The rows of a group lie close to one hidden flat surface of 13 dimensions, which may be shifted away from zero. Surfaces can cross.
In the rows, 128 means zero.
Known rows, each followed by its group:
[ 97  99 112 145  99 151  97 137 125 141 142 104 107  59 146 127 132] => J195
[171 113 157 137 131 115 146  90 100 133 169 132 147 170 147 119 157] => J223
[ 71 149 109 105 140 157 150 136 142  77 153 143 133 129 130 145  95] => J223
[100 116 158 124 135 185 107 133 123 149 122 107 113 127 134 104 127] => J939
[ 96  81 108 114 135 110 149 150 131 118 131 176 182 131 174 108 145] => J939
[104 107 181 138 124 134 132 164 105 141 154 133  62 186 130 156 119] => J670
[128 159 121 198 116 132 128 110 130 145 103 104  93  90  89 100 124] => J939
[114 137  49 136 131 179  75 151 151 100 152 122 123  84 147 191 114] => J918
[100 135 109 111 140 154 103 115 147 119 105  81 176  89  89 111  90] => J918
[168  98 102 152  94 110 158 134 131 171 149 153 135 171 121 109 127] => J195
[149 112 122 109 107 137 130 147 111 133 172 131 129 116 126 143 143] => J223
[159 141 115  99 133 126 150 124  82 152 133 131 179 144 138 107 105] => J799
[140 128 135  97 142 101 173 121 108 127 142 144 142 120 153 126 123] => J432
[130 116 121 103 104 120 159 163 167  99 149 123 116  98 108 181 128] => J562
[150  90 116 175 161 119  95 134 143 144  80 101 156 105 122 119  96] => J670
[177 122 137 141 128  88 107 130 131 137 133 179 148 190 125 131 114] => J670
[120 120  61 143 127 115 131 121 123 151 120 137 134  99 142 105 186] => J195
[108 176 131 101 150 128 128 144 103 131  91 160  83 138 144 122  90] => J195
[157 122 106 118 144 152 145  98  73  83 171 160 145 155 144  88  75] => J223
[101 159 123 114 115 154 103 128 131 130 117 104 125 185 135 169 136] => J195
[141 134 161 140  96 120 134 121 121 133 130 102  76 145 106 133 149] => J670
[106 121 158 127 155 137 142 125 104 137 103 115 123 122 160 110 146] => J195
[162 135 146 117 133 130 161 120 136  94 112 122 157 131 136 129 171] => J670
[119 136 137  87 145 132 161 173 141 160 137 111 113 127  85 154 144] => J195
[202 151 111 106 174  94 119 160 110 111  91 123 153 125 138 189  97] => J562
[134 131 122 135  87 122 105 192  95 149  90 137 132  85 141 126 104] => J195
[143  82  81 127 159 127 117 129 128 152 192 121 172 118 158 167 132] => J670
[150 127 107 117 190 124 112 141 145  70 115 116 143 145 133 199 130] => J425
[138  94 151 141 146 122 103 121 125 164 128 146 130 114 152  99 116] => J425
[162 139 169 116 108 146 147 171 133 122 103 111 125 109 111 146  65] => J195
[124 122 135 156 157 106 102 100 121 140 129 112  98 134 130 141 125] => J425
[ 92 108 160 147 101 148 155 116  98 158 168 100  93 119 105  92 112] => J425
[144 166 161 106 135 130  91 119 120 110 131 120 113 130 104 152 144] => J425
[108 119 107 102 181 119 151 139 136 151 181 171 116 104 140 138 119] => J918
[105  97 100 127 115 109 123  94 114 158 201 163 163 124 140  93 152] => J918
[121  96 107 158  59 184  72 138 143 126 130 115 154 100 146 118 104] => J425
[155 149 114 130 134 107  59  79 122 127 131  62 132 152 125 186 107] => J799
[153  68 113 154 139 139  87 177 164 129 164 149 148  94  99 149  46] => J670
[150 130 123 164  88  90  94 123 126 123 116 114 124 215 100 157 175] => J562
[134 140 121 103 103 134 150 149 105  85 133 150 153 129 156 139 163] => J223
[150 142 141 108 106 120 142 157 144  97 135 121  96 123  39 139 117] => J562
[135 139 153 100 140 139 143 151  94 133 148 147 114 127 146 137 132] => J939
[151 138 134  78 140 102 147 136 109 127 113 172 153 106 161 108 138] => J562
[113 104 153 115 138 171 165 138 140 134 122 104 146 122 166 127 144] => J425
[160 141 124 135 116 142 158 105 105 139 121 103 125 120 109  91 165] => J918
[156  90 142 146 163  87 125 101 200 120 129 147 128 157  96 124 154] => J799
[136 185 141 122 150 144 145 113 118 122 129 174 123 124 131  95 150] => J562
[ 91 108 101 126  98 111  88  96 163 151 154 143 142 148 131 119 141] => J918
[122 142 110 160 113 114 120 102 133 167 136  78 109 153  76 140 132] => J799
[154 110 102 195 166 127 139 127 119 152 158 144 135 115 188 158 100] => J562
[187 123 134  73 132  91 129 132 136 102 110 124 115 141  90 140 156] => J432
[161 184 147  98 151 148 122 130  83 136 193 151 121  97 108 142 135] => J939
[147 118  96 161 143 131 137 148 130  94 122 150 142  95 141 130 105] => J918
[120 151  93 127 129 107 111 127 131 128 122 115 118 127  84 142 115] => J223
[149  92 106 160 120 131 103 128 127 114 130  88 156 123 113 142 135] => J562
[136 118 129 112 126 163 153 162  81 168 132 159  92  94 149  83 108] => J918
[159  88 131 115 107 149 122 146 126 148  94 158 133 153 144  75  85] => J939
[153 113 123 147 101 131 162 136 138 114 119 120 123 144 161 158 133] => J425
[109 116 123 150 122 140 151 127 130 166 117  86  56  98 161 146  97] => J670
[ 73 146 163 103 121 136 115 112 118 129 147 154  87 147 141 114 154] => J799
[162 133 143 150 124  94 116 112  94 113 106 134 135 113 157 127  98] => J939
[113  81  97 132  77 104 154 134 152  90 129 137 190 174 129 116 134] => J432
[ 93 115 163 143 164 148 138 100 130 143 116  48 127 166 124 143 178] => J799
[102  89 139 132 123 165 132  75 160 137 174 117 133 121 174 118 182] => J799
[156 134 107 108 140  86 198 161 146 110 160 145 125  84 117 176 123] => J939
[119 145 100 147 126  85  94 111 107 159 143 172  82 163 162 142 134] => J918
[163 149 144 141  89 145 119 111 143 101 105 125  94 152 126 131 124] => J799
[252 137 189 153 112  64  61 104 119 156 134 157 121 152 109 141  95] => J670
[135 187 149 130 170 109 171  93 143 120 105 121 113 115 129 132 177] => J799
[147  81 114 123 132 171 131 166 131  96 112 163 197  88 146  79 117] => J562
[ 94 133  92 107  84 137 114 128 174 102 149 139 141  93 120 144  93] => J432
[151 156 122 154 134 109 126 123 116 134 116 189 134 163 128  99 134] => J562
[208 116 109 144 130 148 135 178 146 126 156 121 143 101  90 173  65] => J432
[151 129 100 184 125 119 143 142 142 159 105 119  84  53 127 133  64] => J939
[138 143 152 137 145 120 116 125 114 147 123 145 124 145 129 123 139] => J432
[148 125 138 149 139 131 157 139  95 108 133 114 117 174 108 131 188] => J918
[114 155 108 151 151 126 127 135  95 135 117  94 134 134 139 154  93] => J432
[108  87 109 130  96 127 143 152 112 145 197 146 114 160 134 141 140] => J670
[151 159 112 132 163  95 156  76 153 132 145  60 152 138 115 192 132] => J432
[150 157 112 203 160 136 125 101 142 154 110 140 112 129 170 136 109] => J562
[ 94 120 175 125 160 139 129  99  68 110 152  52 127 141 101 122 206] => J562
[ 95 114 154 150 106 138 121 122 119 146 148  85 101 168 108 138 165] => J799
[106  96 167 112 120 103 149 149 115 195 159 115 146 119  90 107 148] => J195
[135 101 170 124 134 164  98 124 148 151 173 135 112 140 128 132  93] => J223
[132 113 155 129 169 119 140 115 127 170 135  63 112 138 119 158 148] => J195
[145  87 122 140 102 139 157 158 109 130 132 127 163 176 166 136 131] => J425
[123 124 135 109 135 118 137 147 129 123 125 138 117 157  58  96 117] => J223
[104 137 181  84 132  92 134 141 154  93 103 145 134 147 120 143  89] => J918
[151 113 152 145 133  76 109 109  86 156 134 140 120 158 144 118 111] => J799
[175  85 108 139 113 114 149 121 136 128 195 170 136 112 170 146 138] => J918
[119  75 111 144 137 118 125 149 132 157 173 174 143 152 158 125  99] => J670
[118  80 118 188 130 143 135 113 113 138 139  91  80 121 145 116  52] => J223
[126 152 149 149 153 137 109 159 101  92 141 119 134  95 113 164 130] => J939
[ 76 140 136 115 118 120 152 121 108 120 166 170 138 137 163 111 196] => J562
[101 178  94 126 123 131 132 137 139 114  76 118  96 114 155 163 127] => J939
[113 133 170 148 130 121 161 117  82 135 105 128  92 109 165  89 145] => J670
[102 139 144 125 141 130 149 112  99 131 123 139  98 112 111  67 118] => J223
[ 27  88  95 101 174 164 111 159  83 156 150 114 119 137 188 149 134] => J223
[ 98 100 106 137 137 144 123 100 137 135 184 146 142 152 124  99 104] => J223
[165 126 137 128 106 127 124 144 102 114 131 108 101  85 106 134 101] => J562
[161 140 121 125  63  98 131 124  79 138 168 161  61  72 133 115  83] => J432
[140 107 145 148  99 168  70 129 154  99 126 117 119 101 179 157 147] => J425
[135 119 121 140 129 121 138 156 123 175 107 128 109 169 119 133 127] => J195
[ 86 150 151 158 158 142 104 101 139 105 140  87 118  95 103 144 137] => J670
[167 127 111 150 106 114 111 151 142 109 120 156 139 151 129 155  71] => J223
[134 170 138  99 121 109 157 103 161 116 158 134 115 115  67 133 139] => J432
[120 127 124 160 161 125 173 122 123 199 113  88 132 166 117 117 148] => J799
[ 87 131  79 145 133 127 133 163  82 108 145 160 128 145 163 147 111] => J670
[119 152 138 120 103 138 117 166  79 113  84 142 118 159  81  78 122] => J918
[152  85 107 127 102  97 144 137  94 141 158 149 133 134 120  99 124] => J432
[179  89 159 161 124 113 103 128  74 109 135 148 142 155 161 111 147] => J425
[159 149 105 133 134 133 131  82 143 133 133  77 131 110 140 167 145] => J939
[130  81 114 113 164 109 138 111 163 132 174 107 187 127  91 143 120] => J918
[ 97  98 145  91 142 103 119 120 115 125 193 152 155 102 127 123 134] => J799
[125 139 163 166 117 117 105  95  54 104 142 107 106 121  76  72 118] => J425
[142 119 152  80 131 134 141 102 134 102 114 106 132 132 161 135 119] => J939
[148 142 127 132 132 128 160 127 128 144 118 119 116 112 154 142  99] => J425
[105 122 107  98 118 141 112 155 174 180 149 127 163  91  90 134  65] => J195
[108 136 119 139 168 167 149 129 124 145 146 109 138  70 179 149 163] => J939
[118 106 137 121 134 146 136 118 131 111 141 151 108 122 145 103  99] => J195
[161 145 135 155 104 101 139  79 137 132 167 109 151 146 179 183 136] => J432
[132 123 116 145 187 110 142  72 127 180 108 123 156 122 174  88 124] => J799
[ 74  97 143 167 102 142  92 172 111 116  87 128 117 178 156 133 143] => J562
[ 97 147 109 124 124 128 100 151 147  95 108 177 146 133 113 107 106] => J670
[103  93 154 147 113 121 120 149 125 126  88 112 119 188 148 132 126] => J432
[107 183 131 112 119 109 172 114 138  92 138 155 132 105 135 135 136] => J223
[111  99 148 140 121 158 118 155 170 141 145 117 117 135 110 155 109] => J432
[ 77  88 140 165 161 134  93 105 185 137 102 142 108  91 161 101 112] => J799
[121 102 154 115 124 115 105 167  44 185 137 153 105 161 133  96  85] => J918
[161 120 115 132 139 109 160 139 145 108 107 125 169 129 117 139  99] => J432
[136  93 143 119  97 141 149 155 117 118 175 209 110  74 187  99 109] => J425
[128  79  96 106 120 149 128 163 161 175 182 121 135  83 110 149  90] => J195
[109 135 134 110 139 118  95 151 112  93 101 125 130 157 151 169 122] => J939
[136 133 169 127 175 120  97 102  94 137 124 110 137 145 149 132 163] => J425
[184 111 153 163  96  86 127 127 116 166 121 127 150 131 162 138 183] => J223

New rows. What belongs after each?
[ 87 162 110 143 107 144 120 150 124  74 116 148 117 160 135 152 121] => J670
[140 133 130 108 135 113 155 130 156 147  75 121 108 162 123 125 132] => J670
[150 128  86 187 129 171 118 176 122 149 101 147 145  94 151 120 125] => J939
[129 144 165 138 138 156 136 146 103 127 101 159  95 114 128  86 112] => J562
[125 139 142 161 107 142 146 126 180 116 104 128 106 148 112 128 159] => J562
[124 161 106 112 152 130 126 136 101 120 162 146 109 137 135 157 161] => J918
[111 162  97 109 143  91 121  86 149 111 105 127 165 130 135 134 144] => J432
[124  99 116  94 139 140 119 133 133 136 122 144 154 141 170 118 116] => J939
[169 147  89  82 133 177 139 117 172 204 110  83  80  99  76 115 129] => J918
[124 137 107 100 128  91 126 143 197 120  96 119 132 142  42 142 126] => J562
[171 130 110 124 158 114 155 122 140 145 110 121 163 138 131 134 126] => J195
[180 129  76 139  99 169 132 123 136 157 133 113 159 136 156 141 108] => J799
[155 136 130  19 137  89  69 135 105 169 110 132 136 138  90 118 130] => J562
[ 84 128 136 141 140 139 163 130 141 146 172 150 180 153 111 110 140] => J432
[120 119 118 151 142 124 160 134 114  85 114 123 129 124 113 110 109] => J425
[155 112  99 153 105 164  81 110  82  91 123 133 155 168 138  88 109] => J223
[159 133 155 144 133 147 119 124 111  93 115 115 156 115 124 116 134] => J939
[143 129 151 110 163 116  91 144 153 111 131 158  97 113 100 144 110] => J425
[109 136 108 147  90 150 126 122 133  75 110 161 163 122 172 106 146] => J670
[ 93 155  95 149 111 121 138 126 169 111 139 162 117 102 100 123 117] => J562
[142 136 117 115 114  66 146 135 155 162 174 163 138 132  94 156 141] => J223
[129 135  98 146 141 122  88 104  76 111 147 130 176 121 100  86 144] => J562
[144 133  92 107 109 146 104 139 164 107  60 111 168 153 149 141 168] => J670
[134  79 100 147  84 124 135 108 121 118 127 141 144  84 134  53 141] => J432
[145 128 126 144 125  88 132 130 101 115 102 125 135 117 167 144 131] => J562
[125 165  87 124 142 120 115 155 157  94 113 140 140 143  94 174 117] => J562
[111 114 147 145 131 200  98 166 135  99 102 146 149 183  84  84 154] => J562
[145 154 116 150 179 154 142 148 122  95 148 141 147 137 127 160 128] => J562
[103 107 133 181 158 133 130 161  92 125 169 139 155  63 171 149 146] => J939
[133 133 137 137 148 103 144 113 142 118 127 126 111 152 137 153 149] => J918
[156 133 109 128 112 142 156 111 142 122 127 118 146 109  94  93 158] => J918
[129 115 104 160 122 143 173 179  67  73  85 108 131  73 140 108 121] => J670
[169 157 128  89 128 137 135 144 103 140 156 176 126 168 177 163 144] => J799
[145 133 116 119 149 139 156 131  86  69 161 140 188  71 161 134 133] => J918
[170 100 108 128 105 144 168 113 124  63 157 160  91 120 143 101 165] => J195
[134  83 130 174 155 106 162 122 162 123 109 127 101 124 157 138 121] => J425
[135 146 120 117 158 166 134 170 100 132 111 119  87 110 107 132 113] => J918
[130 116 110 130 144 104 114 129 130 151 158 122 134 158 137 175 123] => J223
[137 101 124  93 130 131 123 174 172 138 141 154 171 124 104 140 138] => J223
[147 138 157 147 134 117 113 146  84 139 114 152 101 165 117 103 121] => J562
[128  77  96  87 134  94 113 104 128 127 128 161 178 143 139  73 187] => J432
[101 181 149 115  96 125 157 178 132 143  69 128 122 103  64  96 112] => J195
[141 138 122 176 130 119 132 148 124 107 145 135 108 149  77 138 113] => J562
[152  88 138 169 118 144 170 157 100 132 140 137 163 120 160 111 104] => J432
[150 164  87 129 125  81  53 117 103 119 108 157 110 131 110 136  80] => J195
[159 118 104 155 129 121 132 147 143  86 114 150 168 137 110 134 104] => J670
[138  88 138 132 146 146 101 111 194 132 100  86 116 112 103 127 155] => J432
[ 78 174 101 106 105 142 117 150 129 113  97 147 108  75 107 101 136] => J195
[150 130 105 119 140 136 143 159 173 133 111 165 131 114 109 118  86] => J799
[141 119 138 125 140 133  89 149 130 123 128 142 113 116 128 148  96] => J425
[139 130 116 138 128 145 105 121 142 140  78  89 127 137 121 127 120] => J918
[125 136 162 177 119  97 194 146 109 109  79 117  91 139 126 119 166] => J939
[123 132 107 172 120 134  92  90 128 132 144  52 115 110 103 160 121] => J918
[ 92 138 121 155 178 124 160 116 158 111  91 116 138 157 129 125 124] => J670
[154 118 136 138 114 115 168  93 181 136  89 162 148 142 167  82 129] => J670
[155 124 112 119 109 137  97 141  90 157 120 130 137 128 144 119  99] => J918
[101 118 132 117  84 113 139 161 140  79 109 141 110 149 127 144 127] => J939
[172 168 177 158 170  72 136 118 118 123 117 126  94 161  68 146  99] => J670
[ 80 130 118 164 169 189  88 124 161 153 123 138 181 103 103  70 157] => J432
[136 167 117 142 131 118 101 112 127 141 124 169 140 120  89  74 146] => J432
[ 99 151 111 127 164 118 159 130 127 102 164 118 123  91 116 166 131] => J562
[120 138 107  81 159 169 137 145 122 124 143 139 143 118 158 144 154] => J918
[119 116 170 198 111 119 120 103 129 109  82 116 135 192 142 102 137] => J223
[144  86 175 171 166 107 135 133 141  97  92 123  87 144 126 122 136] => J425
[109 137 115 125 130 186 149 158 143 132 105  97  60 119 145 161 129] => J195
[158 103 123 159  96 144 168 162 160  71 120 150 120 114 101 113 134] => J918
[128 137 109 119 111 122 128 125 103 149 138 104 154 127  92 117  91] => J799
[121  87 180 107 140 104 158 123 104 161 128 131 154 122 127  71  86] => J918
[166 100 134 156 103 150 141 123 177 101 127 140 176 105 131 109 141] => J432
[143 138 130 144  70 134 144 107 166 103 142 138 119 109 135 127 159] => J425
[139  80 105 143 134 133 147 192 109 142 112 151 124 104 160 120  72] => J670
[132 184  84 110 131  73 132 128  98 117 113 169 157 195 103 132 121] => J425
[114 130 152 139 123 148  64 144 142 121  85 157 124 113 166 119  89] => J670
[157 111 148 114 183 118 154 117 142 155 133 112 135 169 127 146 151] => J799
[144  75 144 137 161 133 110 144  67 124 182 120 129 154 156 157 121] => J425
[108  87 135 101 134 128  98 174  82 120 151 116 109  99 136 152 190] => J195
[127 139 168  84 196 146 136 104 143 117 123 163 198 145 146  89 156] => J223
[ 93 106 138 106 138 129 103 137 123 162 156 125 145 119 128 130 117] => J195
[147 104 143 143 140 114 115 121 132 140 128 133 138 162 159 145 155] => J425
[ 96 110 143 159  81 156 145 135  83 105 187 133 101 129 127 111 181] => J918
[133 132 141  62 189 142 160 135  77  98 174 156 118 196  88 113  93] => J223
[136 144 156 137 111 142 100 105 105  84 113 108 156 140 121 114 173] => J425
[101 105 138 159 139 125 150 108 145 147 138 111 114 132 156 136 168] => J562
[103 162 118 108 131 146 124  95 125 185 158  96 109 185 115 145 159] => J799
[ 92 133 134 125 147 154  99 116 154 156 105 100  95 137 121 124  90] => J799
[147  92 111 143 117 111 143 142  88 119 113  99 128 135 127 116 121] => J432
[ 81  96 139 129 131 158 115 147 141 159 124  90 126 187 107 127 137] => J799
[151 136 156 100 120 141  98 139 113 139 152 127  99 153  96 138 126] => J223
[128 109  75 172 160 127 118 127 155 145 139 116 119  88  98 128  93] => J918
[ 89  90 134 132 157 157 104 147  88 118 128 120 160 154 162 122 134] => J425
[116 103 125  59 111 126 118 164 158 149 123 168 138 121 129 115 134] => J562
[130 123 137 113 118 111 188 129 118 106 164 126 169 168 115 142 156] => J432
[131 117 151 147 101 134 118  73 146 139  94  77 120 107 110  79 176] => J562
[135 152 133 124 151 145 129 130 194 128 151 129 146 121  40 132 138] => J432
[130 125 116 136 147 171  87 152 147 137 124 137 131 156 154 164 127] => J562
[175 173 121 137 113 137 103  96 154 137 110 133 112 128  52  89 128] => J562
[157 135 127 130 108 147 127 130 154 112 129 133 137 159 118 145 167] => J562
[101  95  76  95 118  54  90 132 113 153 160 153 168 109 102 109 123] => J562
[116 122 145 189 120 123 186 106 144 109  91 102 162 114 151 105 103] => J432
[180 114  99 169 166 110 168 122  46  98  82 104 123 156 161 115  70] => J223
[121 137 142 112 107 177 120 165 151  65 132 121 134  99  82 143 114] => J939
[126 153 114 140 170 113 164 139 143  89 157 152  83  83 114 164 112] => J918
[131 130 106 105  86 144 123 138 127  89 138 126 130 102 138 142 131] => J432
[107 132 126 159 119 116 113 125 165 151 166 125 170 193 119 175 122] => J432
[116 154 103 105 151  95 167  95 142 128 159 162 147 123  75  88 165] => J918
[119 136 125 124 171 175 112 135 152 120 107 109 143 132  96 121 136] => J562
[163 163 156 175 152 120 126 148 107 157 112 155 135 144 140 135  85] => J432
[ 83 134 139 127 135 134 106 135 161 123 144 165 108 175 128 149 104] => J670
[108 120  97 109 141 137 129 152 127 133 130 155 149 104 101  99 107] => J432
[130 117 153 118 102  90 134 111 150 132 146 148 118 165 116 125 151] => J432
[111 137 111 145 121 100 103  98 135 112  91  81 140 177  96 133 166] => J432
[158 167 127 139 142 118 141 120  75 129  70 135 125 131 144  88 138] => J918
[145 141 100 129  95 109 123 114 131  98 111 150 154 107 150 115 121] => J432
[180  96 141 150 101 145 129 132 172 111 128 143 159 117 117 106 147] => J432
[133 105 110 155 132 146 141 102 188 154  75  66 104 127 115 129 112] => J939
[147 114 149 170 131 109  93 130 126 142 170 129  96  96  79 139  80] => J670
[109 107 162 140  83 125 131 138 155 119 119 157 127 149 147 119 122] => J432
[146 134  93 114 130 117  81  76 121 143 154 126 139 113 118 117 190] => J432
[151 108 107 115 127 160 178 157 170 146 124 145 103  99  64  81 121] => J918
[152 150  55 133 113  81 148 146 134 151 154 163  95 117  88 138  61] => J670
[153 137  89 116 159 142 117  87  91 220 119 100 156 137 174 105  46] => J799
[155 182  88 145 139 129 118  89 149 190  95 129  95 175 118 121 102] => J799
[127 145 119 129 103 142 106 132  94  96 124 185 170 167 182 107 185] => J562
[157 137 163 176  90 127 161  95 124 133 168 136 125 116 112  96 165] => J432
[166 148 123 120 163 145 157 173 108 189 147 136  77 114 147 169 121] => J939
[ 62 153 134 148 132 102 206 165 140  58  93 183 130 112 116  96 135] => J562
[137  69  87  98 151 163 109 144 111 124 136 120 171  99 170 122 158] => J432
[141 124 110 144  63 141 169 114 184 137 128 150  76 116 137 116  85] => J670
[112 113 142 144 172 121  96  95 154  96 124 144 138 118 142 119 179] => J425
[143 148 165 125 108 137 107 138  94 140 112 161  91 164 159 117 153] => J562
